The rows of a group lie close to one hidden flat surface of 11 dimensions, which passes through zero. Surfaces can cross.
Known rows, each followed by its group:
[ 19  14   3  13 -31   4  20   3   7 -16   7  -8  10  26 -10 -13 -26   2
 -17  29 -12  -9 -34] : kovad
[ 14   5  10   7 -25   0  66   6   8  10  12 -25   5  -7  17 -38  -9   2
   5  -1 -56   4 -20] : lofo
[ 17  37  43 -29 -14 -10  32  29 -41 -20 -31  -1 -47  10 -11 -22  -3  -1
 -37   7   1  16 -47] : nif
[-16  -6 -32   8 -21  -9  15 -41 -12  -5  10  57  61 -21  12  19  48  43
 -24  40   5   2   0] : kozo
[ 48  -1  -7  -4  39 -44  -9   7   5 -16 -13  18 -67  -4 -23 -47  -1  29
 -52  10   1  44  16] : Mub
[-11 -28  19 -13 -11 -26 -25 -16  15 -49 -22  17 -16 -17  31 -24   5   8
 -54   3  23 -15 -22] : kozo
[-14   9  19 -16 -14  20  17 -28   8   6  53 -39  20 -13  26  40  13   8
  28 -29 -43  -9 -12] : lofo
[ 30 -19 -16 -22   6  -5   8  11  -5   1   2  -9   6  -4   8   6   5  51
  16 -18 -23  12   6] : kozo
[-34 -37  19  29  -1  -9 -33 -17  28 -24 -18  15  29  17   1  21 -32 -12
 -34  -1  20 -40  -9] : Mub
[-24  -6  -4 -18  26  28 -16 -13  24  13  20 -23  17 -21   4  42  24   0
  30 -41   4 -36  10] : lofo
[ 43  12   9 -27  17  -7 -15  15  -1  -3  -4  -5 -21   1  13 -64  17  17
 -22  -5  12  26  -6] : Mub
[ 11  -7 -24  14   9  -8   2  -2  -2   0   7   9  10   2   9  12   2 -35
  11  12  -6  13  20] : kozo
[-11  23  12  21  36  11 -22 -13  18  28   4   3  18  10   4 -35   7 -13
 -22   1  -2  -5  11] : nif
[ 31  -8 -37  14 -16 -16   5 -13  23   1  67  -6  30  14  61 -11   5 -36
  20  -8 -19  42  39] : kozo
[ 35 -23  28 -26  22 -24 -21 -15 -37 -34 -12   5   8 -13  21  31  22 -19
 -21   6  -9  21 -23] : lofo
[-19  26 -35   9 -25  -6  79  15  48  -8  17  23 -18  -5 -13 -14   8   2
 -48   4   6 -17   5] : kozo
[-18  21  38  -7  -9   7 -15 -15  -3   5  24 -30 -20   8  25  -8 -14  12
   5 -13 -31  19  -1] : lofo
[-17 -32  -8  14 -17  -5  24  -9   9  -4  -3 -13  -5 -16  -1  20 -21  28
  24  -7 -37 -21  -4] : kovad
[  3  -2  -2  20 -16  21  -6 -49   5  11  17 -16  31 -18  16 -36   5  44
  19  11 -32 -32 -40] : Mub
[-15  13 -18 -11 -24  43   8  12  -6  45   1  10  59  -7 -20 -21  38  20
  49 -30  56 -33  -8] : Geb
[-21   5   5 -20  37   5   7  25  12   7 -26 -15 -41 -35   1  -6  20 -21
  -5  10 -11   4  31] : lofo
[ 28  -9   8   1  -5  10 -19 -11  12  -6  19 -46 -21  -7  20 -33 -18 -20
  31  -3 -20  -3 -16] : nif
[ -2  -3  15  36  13   9   5   9  46  17  -2 -13  13  26 -37 -26 -37 -24
 -16 -23   8 -33  -8] : Geb
[-38   0   7 -21 -12  13   7 -12  23 -10   6  -7  -3 -19  13  12  15  39
 -12 -20   3 -35 -14] : kozo
[-18 -25  46  28  -7 -24 -14 -38  -4   9   6  -2 -25 -13 -21 -12 -23  17
   1 -25 -16  18   0] : kovad
[ 14   2   7 -39   4  -1 -14   8 -26  -1  -3 -19 -21 -33  53 -27  36  -6
  22  15 -18  43  17] : lofo
[ 23  12  -9  30  30   1 -19 -42   4   4  -1  -5 -16  -7 -10 -41 -11  37
 -22  37 -42 -10 -24] : Mub
[ 15 -15  -8  12   5   4  32  32  14   8 -13  -5  37  16  -1  -4 -11 -45
   5  -9  -1 -18   1] : kovad
[ 49 -52 -16 -15  -2 -26  21  23  -2 -31  -3  -5  33  20  27  34 -15  -9
   7 -46 -10  -6  -9] : Mub
[ -2  -4 -35  23  19   1  -7  -5   5 -14 -33   6 -24   3 -11   0 -30  14
  -7  22  -9 -43 -20] : kovad
[ 29  19 -33  24  28 -13  23   6 -15  32  15  24   1  17 -26   2   1 -15
  13 -17  -2  28  30] : kovad
[ 31 -23 -37 -16  27  14 -22  14  29 -25 -26 -26  -4   0  13 -12 -14  39
  -1   3  -8 -52 -23] : Mub
[-23  28   3  -2 -19  13 -16  -3  41 -12  19 -25 -24  21  38 -44 -25  39
 -30  15 -15  -8  -3] : kovad
[-18 -32  38   3 -43 -16  13  -9  -2 -10  -7   7  12 -12  -1 -13  -5  15
  -9 -11   5   3 -17] : Mub
[ 11  -9 -14 -26  33  10 -34  16  -6  -5 -16  -5  11  -2  25  14  19 -26
  16 -13  23 -12  11] : kovad
[ 18 -10   7  -2   5 -14  -5 -23  -6  -4  11  -4  -7 -14  22 -25   8  24
  -6  -7 -25  17  -5] : Mub
[ 34 -39 -14  -5   0 -31  -8 -15  -9 -39   8  12  -9  -5  -8  49  -3 -10
  -1 -14  10   7  -7] : nif
[-13 -31 -44 -15   1   5 -23  19 -18 -23 -60  -9 -20 -20  63 -10 -16  -1
  40  17  -8 -38  -2] : lofo
[ -5  14   0 -32  -9   1   4   9  31 -11  30 -18 -26   0  31 -17  11  29
 -17 -29   0   9  11] : kozo
[ 12 -25  -9 -18  35 -13 -63   9  16 -26 -15   3 -13   3  33  -8   4  -9
 -18  -3  30   6  27] : Geb
[-14 -10 -24 -16 -32 -25 -12 -21   6 -31  24  30 -31 -11   1  26  11  66
 -20   6  24  24  17] : Geb
[-48  -3 -10  -2  21  10  -4  18  56 -10 -18  -2 -23  -7 -11  13  -6   6
 -31  -2  19 -39  24] : lofo
[ -3  35  15 -22  12  10   5  15 -37   9 -17  -2 -10   1  11  -2  17 -13
   2   7  -4  13  -8] : Geb
[ -5  18   8  28  13  -2  -9 -28 -23  31   3  23  -9  -7 -38 -13   8 -10
  11  -9  17   8   0] : kovad
[-17  21  32  27   6  35  16  -3  24  33  18 -51   3  15 -30   5 -37 -15
  23 -17 -42 -29 -17] : Geb
[ 33 -25 -12   5  -3 -28  26   6   2  -4  -1  23   6  -6 -12 -20   6   0
 -12 -27  15   9  -1] : Mub
[-48 -17  29  -1 -30   3  31  19  23 -18   1 -28   7  14  18  53 -39 -18
  -2 -10 -33 -18   1] : Mub
[  3  16  -6  -6  -7 -13 -15   8 -33 -30 -21  17 -20  25  10  24 -17  -5
 -22  41   1  13  -9] : lofo
[ 23  30   3   2  20   0  -4 -10   0 -10  23 -10 -14  26  -2  14 -11 -11
 -21 -13 -10  -3 -20] : Geb
[ 10 -61 -19  -4 -30 -24   2  34 -23  -6 -44   7  -1   2   1  -4 -33  54
  35  -2  -5  19  18] : Geb
[ 26 -19   8  -8 -12 -15   1 -33 -11 -32  24 -26  -8  -1  32  26 -17  38
   2 -11 -53   2 -34] : Geb
[ 34 -16 -45 -17   7  -9  11   2 -20 -40 -31   2  -3  -8  42   7   0  23
  -5  21 -28 -30 -34] : nif
[-16 -27  29 -26 -12   8  33 -11   3 -21 -26 -28  28 -40  67 -20  17  12
  -7 -22 -48 -53 -53] : Geb
[ 22  43 -23  55 -44  30  34 -29 -20  38  34  -5  32  32 -39 -28 -31  10
  49  12 -19 -21 -48] : kovad
[ -3  37  26  -8 -19  14   9  13   4  24  27 -20  10  20  25 -46   2   0
   0 -15  -7  25   4] : Geb
[ 20 -25 -24   1  -6 -15   9 -19 -42  -4   5  12   7 -14  -8  51   5  19
  40   1 -19  16  -1] : Mub
[  6  -7  -4  28  12   8 -26 -50   1  31  45   0  48  -2   4   4  13  22
  29 -12 -19  11  15] : nif
[ 16  -5  11 -38  51  -1 -20  20 -25 -25 -46 -15 -21  -9  19  31   9  -5
 -17  11 -23 -11 -16] : lofo
[ 34  14 -35  -7  24  17  -6  13  19 -10   2 -17   5   8  35 -28   4 -38
   2  -4   3 -32 -15] : nif
[ 12  -8  18  -4  -7  15 -11  24 -21  32 -24  -2  42  11  -4 -46   4   4
  31 -18  25   4  -4] : Geb
[ 11  42   2 -24 -38   5  26  16   2 -10  44 -20 -36  16  10  -5  -2  -5
   3  -5   1  30  -4] : nif
[ 22  18 -21  -4   7  22   7   1 -17 -13   7  -9  45  34  20  44  -7 -20
   8 -13  -8 -44 -41] : lofo
[  8  15  -7 -27 -10   6 -23  27   7  -9   9 -12 -19  12  25 -18   3 -17
   8   2  28  20  17] : nif
[ 12  19  39  -8  -8   1  -3  -4 -12   5  20 -15 -16   3 -14 -11   2 -14
   2 -21   4  20 -15] : nif
[-24  77  32 -11 -11  12   6  -5 -21  24  30   6 -27  13 -21  -8  22   5
 -22  11  15  37   2] : Geb
[ 25  -2  11  12   1 -12  10  13 -36   5 -31  11 -15   7 -45  -2 -17   4
   2  19  -5  15 -15] : kozo
[ 42  -6 -32  -6  42 -19 -41  -3   6 -14  31   8  14  35  33  30  -1 -12
  -7 -32   8  21  28] : Mub
[ 30  13   5 -13  32   4 -29  27 -23  15 -31   6   1  17 -16 -27   5   6
  -5  11  22  18   4] : kozo
[ -1  67 -39 -27  13  24   7  18   2   3  28 -10 -27  14  27  11  20 -20
   0  12   1   6  14] : nif
[-21 -10 -40 -16  16   6  10   2  37 -12   7   6  16 -20  36  23  28  -1
 -11 -17   7 -35  19] : kozo
[ 10 -28  -9  12 -13   7  13  -2  14   7   3 -18  40   5  21 -14 -15   3
  31 -29 -17 -30 -15] : kovad
[-10  11 -10  19  59  26  -6 -29  35  27  21  -9  32 -10  -1  14  22 -37
   2 -43  -3 -55  -4] : nif
[ -8  28 -35 -28   6  29  -6  -8  15   9  31  -1  12 -18  20   9  49   6
  15 -18  29 -25   6] : kovad
[ 30 -32  11  13   8 -28   3 -12   9 -15 -15  25  24   0  -2 -36   2  -1
 -40 -21  15  -9 -22] : kovad
[-20  18   9   5  -9  30   9   3   4  35  20 -30   7   5 -12   8 -10  25
  38  -6 -26   0  10] : kozo
[ 18  34  38 -15  -3  -2  19 -25  15 -24  37 -37 -38   2  29 -27  -5   7
 -38 -28 -38  -8 -51] : nif
[ 10  14 -21 -17  17  17  33  26  20   8   1 -15  14 -10  19 -14  24 -25
   1  -4  -8 -18   2] : lofo
[-11   4   4 -13  20  27 -40  25 -10  25 -50  -6  12   0  -8 -40   2  54
   7  39   6  -2  10] : kozo

New rows, each followed by its group:
[ 30 -19 -30 -44  43 -13 -40  17 -25 -34 -37  16 -11 -11  24  35  26   3
  -9  15  20   4  11] : kovad
[-27  -1   2  27 -29   8 -24 -11  17   3  19  21  40  32 -23  18 -19  -6
  -4  -4  45 -14   4] : Mub
[-21  31   8  -8   1  15   3   3  -4  18   3  -3 -17 -13  -2 -20  20  -7
   6  11   6  11  10] : Mub
[ 10  18   5  -3  -6  -6  -1  -5 -27  -7   9   7  -1   8   2  21   6 -21
  -3  18  -2  24  -2] : lofo
[-21  12  25 -33   1   5  -6   8 -14 -14 -13 -17 -46 -17   5  18   6  11
  -1  -1  -4   3  -8] : nif
[  1 -39  33  -3   2 -15 -32  -7 -19   1 -25   1  18 -10  26 -33   0  11
  10 -16   2  12  -2] : kovad
[-27  28  21 -12  18  27  -8   6  30  21   3  -6  24  10  -1 -22  18  23
 -30 -30  21 -31  -7] : kozo
[-39 -46  41  -6 -18  -4  23  -7  41  -1  13 -20  15 -36   8  12   9 -13
   3 -51  -5 -20   6] : kovad
[-27  25 -36 -38   4   9  29  29  38 -14   9   6 -11 -12  27  12  37  14
 -34  17   9  -3  31] : kovad
[ 35   6 -10  12   8   1 -58 -42 -14  -5  22 -10 -10  21  13 -21 -23  36
  17 -19  -4  -6 -28] : kovad
[-13  -8 -25 -32 -11  14  13  13  -3  -4   1 -27   2 -19  60  13  10  16
  39 -10 -33 -12   8] : Geb
[-23  -9  -4  -6 -13   9 -13 -11  15   2  25 -25 -15 -15  17  20  -4  20
  29  11 -24  15  29] : Geb
[ -4  18  48   9   3  -7  23 -26  31  25  73 -15  30  28  -6  11  -1  27
 -32 -67 -31  27   9] : kozo
[-24  24  10  -8  -4   4  -9 -20   2   6  39 -19 -23  -4  27  17   3  20
   8   3 -33  32  25] : Mub
[-18  19   4   1 -13   9  19  -6 -41   9  -2   0 -33 -12 -43  57  -4  -8
  34  14 -10   5  -9] : kozo
[  1  -6 -28  -7  -6  -6  52  13 -17 -15 -19  -4 -15  -7  12  33 -15  11
  10   1 -42 -21 -18] : Geb
[ 10 -23 -22  14  34 -22 -12   6 -44   7 -47  21 -22  -5 -15  17 -17   7
  20  16 -19  17  21] : kovad
[-11  18  35  14 -20  11 -40 -36   6 -10   7  -7 -14   5  -5 -41 -15  14
 -23  12  15 -20 -44] : kovad
[  0   3  50   5  11  -8  31  -7  30  17  27 -24   0 -18   3 -39  15 -29
 -23 -28 -30  17   3] : lofo
[ 33  20  -7 -12 -14   4  12 -15  28  -2  89 -28   7  21   8  30   7   4
  12 -50  -9  21   4] : kovad
[ 15   9 -20 -13 -16  24  13   4 -12  23  -7  11  53  -1  -6 -30  29  79
  10   8   6 -15 -22] : kozo
[ -9 -55   4 -23  -4  -9 -24 -29   2 -26   3 -17   8 -30  43  36   4  53
  18 -18 -31  -8  -1] : kozo
[-37   7 -10  -5  13  43 -12  12 -16  28 -32  -7  24 -23  -3  14  22 -48
  53   3  27 -46   0] : kovad
[-24  12   9   8 -21   2   8 -42   7  -3  21  30   5 -26 -36  11  32  20
 -28   7  28 -15 -22] : Geb
[ 20 -42 -55 -11  -7  11 -18  13  24  -6   9 -34  16 -13  72 -16  -7  -1
  63   5 -25  -5  31] : kozo
[-12 -18 -44 -27   1   1   3  23  -5 -10 -32  13 -27 -33  -8  22  21  34
  15  38  11   1  27] : lofo
[ 14  43 -51  10  17  21   6  -4  16  27  37   3   9  18   2 -12  12  -3
  16 -20  10 -14  11] : kovad
[ 32   2 -67 -12 -10  -4  21  16 -27  -7  -8  24  -3 -12   7   8  23  -2
  28  40   9  16  13] : kozo
[ -2   6   0 -31 -15  14   1  -3   5 -17  13  -3  17 -14  14  13  33   2
  -5   3  21 -13 -17] : kovad
[-29  -6  14  48 -18  -7  -1 -21 -10  20  -2   5 -17   5 -23  -5 -40 -18
  26  -4  -8  -1   4] : lofo
[ 28  17 -54 -16  48   9  -9  16  12  14  19   4  14  11  22   8  28 -21
  13 -36  22  -6  31] : kovad
[-11  -3  -7  -9 -38   1  11  -1  50 -14  32  -4  11   8  20 -26   1  55
 -29  -8   5  -4   3] : lofo
[ -6  13  -5  -1 -18  11  -2   3 -32   8 -13  -2 -18  -7 -19   7  -4   7
  29  34  -3  11  -4] : kozo
[ 57 -15  15   1   2 -23  -1  -2  10 -28  27  -4  13  30  -8   8 -16 -20
 -26 -26   3  14 -21] : kovad
[ 13   0  23   1  -7   9   6 -22 -15   7   5  -1  35 -10   4 -16  19  -2
   2 -10  -2 -16 -38] : Geb
[ -3   8  31 -25  -7  -3 -16  12  -7   1   5   3   9   2  22 -20  24  -3
 -15   2  18  36  15] : kovad
[-17  44  18  -9 -21  17  11  12  23 -12   9   1  -1  13  -9 -20  10 -19
 -47  36  27  -7 -19] : kovad
[-30 -31 -21  15 -14 -24  -1 -10  32 -12   3  34  27   6  17   5  -4  54
 -40  15  -1  11  34] : nif
[-17   0  42  -7 -33   9  40  -2  33 -15  27 -10  16 -14 -32  28  17 -43
 -25 -10  19 -20 -27] : kovad
[-12 -28  45 -10  -5   0 -20   0  14 -15  -8 -18   7  -9  10   1  -7 -23
  -6 -16   9 -12 -14] : kovad
[ 11  10   1 -46  11  12 -10  25 -24  -6 -17 -24 -37 -18  19   0  18  18
  21  10  -8  19   4] : Mub
[ 28  32 -28 -12 -11  23  68  55  37  16  31 -32  16  34   4 -14  -9 -27
  13 -34  -8 -13   2] : Mub
[  8 -36  20   8 -12 -25  20  -7 -15 -10  -2  10  38   0  22  18  -1 -30
   0 -30 -10   4 -11] : Mub
[-14 -16 -14 -15  13  15  -7  -2   9  -7 -14 -10   9 -23  20  16  15  -2
  14  -8   0 -38  -4] : Geb
[ -9 -33 -14  -7  -6 -15 -11 -16 -23  -5 -20  21  13 -25   8  19  15  81
   0  49 -31  28  19] : kozo
[  7 -13  -7 -19 -21 -17  27  -9 -20 -24   5   6 -27 -21  -7  38   8  39
   3  -5 -14   4 -17] : kozo
[ -6  -6  35  -8 -17 -26  11  10   2 -37 -10  -4 -41   7 -17  25 -25   6
 -47  41 -21  31  -2] : kovad
[ 19  39 -15 -11 -44   5  42  13 -11   2  61 -12 -34  14 -33  44   0 -34
  38 -12  11  35   6] : nif
[-28 -22 -14  10  -7   7  -4  23  -4  29 -38  37  65   5  -2 -16  13  33
   4  12  31  -4  29] : nif
[ 38 -24  -7 -21  22 -23   2  25  -4 -16  -2   5  12   9  14  22   9 -17
 -10 -18   3  23  18] : kovad
[  4   7   9  -3  -8   2  -1   9  -7   9   9 -14  -2  14   5  -9 -13  11
  13  -6 -13  19   6] : Geb
[-15  -5 -12  26 -23  11  48   4 -41  43 -14   7  24 -15 -33  21  -3  -6
  66  15 -27   6   8] : kovad
[-20  27  30  33  24 -11  -9 -40  -3  20  26  16 -52 -11 -73  24   0 -31
 -12 -21  19  12   6] : kovad
[  1 -12  17  40 -10  -8  25  -8 -18  16 -37  28  26  -2 -37 -39  -8 -19
 -12  13  10 -19 -30] : kovad
[ 47 -51   8   6  20 -19 -17 -20   4 -30  -8 -14  -5 -15  -5  12 -13 -37
   7 -31   1 -30 -37] : nif
[  7 -15 -27 -14  20 -11 -15   0 -12 -12 -22  16  -9 -15  16   8  15  25
  -3   7   0  -1   8] : kovad
[ 18 -50 -12  41 -31 -19  30 -32 -24  10   0  16  52  -8 -14  13 -17  44
  26  33 -53  15  -7] : kozo
[  9 -43   4  30   1 -15   4 -13   6   4 -21  20  45   0 -11 -18 -11  11
 -11  -5  -3 -17 -12] : nif
[-22  17  21  -7  46  24 -49   9  34  14   1 -30 -25  -7   6 -17   6 -59
   4 -19  24 -17  24] : nif
[ 38  13  -6  25  -4   3  -5 -34 -35  22   9  31  39   4 -29 -32  20  -4
  14 -12  29  -9 -40] : kovad
[ 27   3 -14 -13  -8 -27  35   8  37  -9  37  12   8  12  23 -38  16  46
 -52 -21 -10  33  15] : kozo
[ 32 -20 -17   7  18 -21  12  15  17 -30 -13   5  -6  18  -8  17 -23 -14
 -31   1  -7 -12  -9] : kovad
[ 21 -28 -30  11 -15 -14  16  -3   7  -8   4   6  23  -6  20 -12  -2  14
   7  13 -18   7   7] : kozo
[  2  -3  -1   7 -26 -18  47 -11  12 -28  -7  33   2  -8 -19 -11   9   0
 -52 -12  25 -36 -47] : kozo
[  4  -8 -18  13  13  -9 -13 -14  17 -28 -16   2 -27   4  -5  -4 -25  22
 -30  11  -5 -33 -22] : kovad
[  4  17 -11 -13 -45  -8  25 -13 -14 -20  32   6 -30 -11   7   9  10   2
   8   5   5  18 -13] : kozo
[ 16  -7  11  12 -10   1  14 -26  18   4  53 -16  14   5 -17  18  -2 -14
  16 -50  -2  -8 -16] : kovad
[ -8  22  -1 -22  23  27 -11  22   5  15 -23   0   7   4  -9 -17  17  22
 -11  -7  26 -23  -4] : kozo
[ 37   8 -34   8  13 -15  13   3 -25   4   7  17  -5  14 -15  18  -3   9
   8   6 -12  26  10] : kovad
[ 10  15  -5  11  13   4   5  34 -11  39   0  -3  20  28  11 -25  -9 -31
  24  -9  -6  36  40] : kovad
[-15 -14 -35  30  51  12 -29  -9  12  -3 -47  22  14  -5 -23  23  -7 -36
  -9  23  23 -63  -6] : Mub
[ -2 -36  -5  14   0 -24  46 -27  20  -2  26   9  -4 -31 -30  41   9   9
   2 -46 -16 -10   4] : kovad
[-45  19  -3  24 -22  17  27  -8 -13   9 -21   3 -30 -15 -43  20 -18   7
  15  49 -18 -19 -10] : kovad
[ 26 -24  -1 -17  13  -6 -36  20   9 -30 -29  -1  -4  18   0  -5 -17  16
 -22   1  24 -12 -12] : Mub
[-19 -61  37   1   7 -25  14   3  -9  -3 -37   9   7 -37 -16  26   6 -25
   4 -20  -2   0   9] : kovad
[-19  22 -13 -26   9  22   4   4 -21  15  -1   3  10 -11   0  38  30   9
  23 -12  11 -12   3] : nif
[ 21  19  -8 -20  19  -7 -21   4 -14  -9   8  22  12  18  14   8  26  -7
 -26 -11  31  17   4] : nif
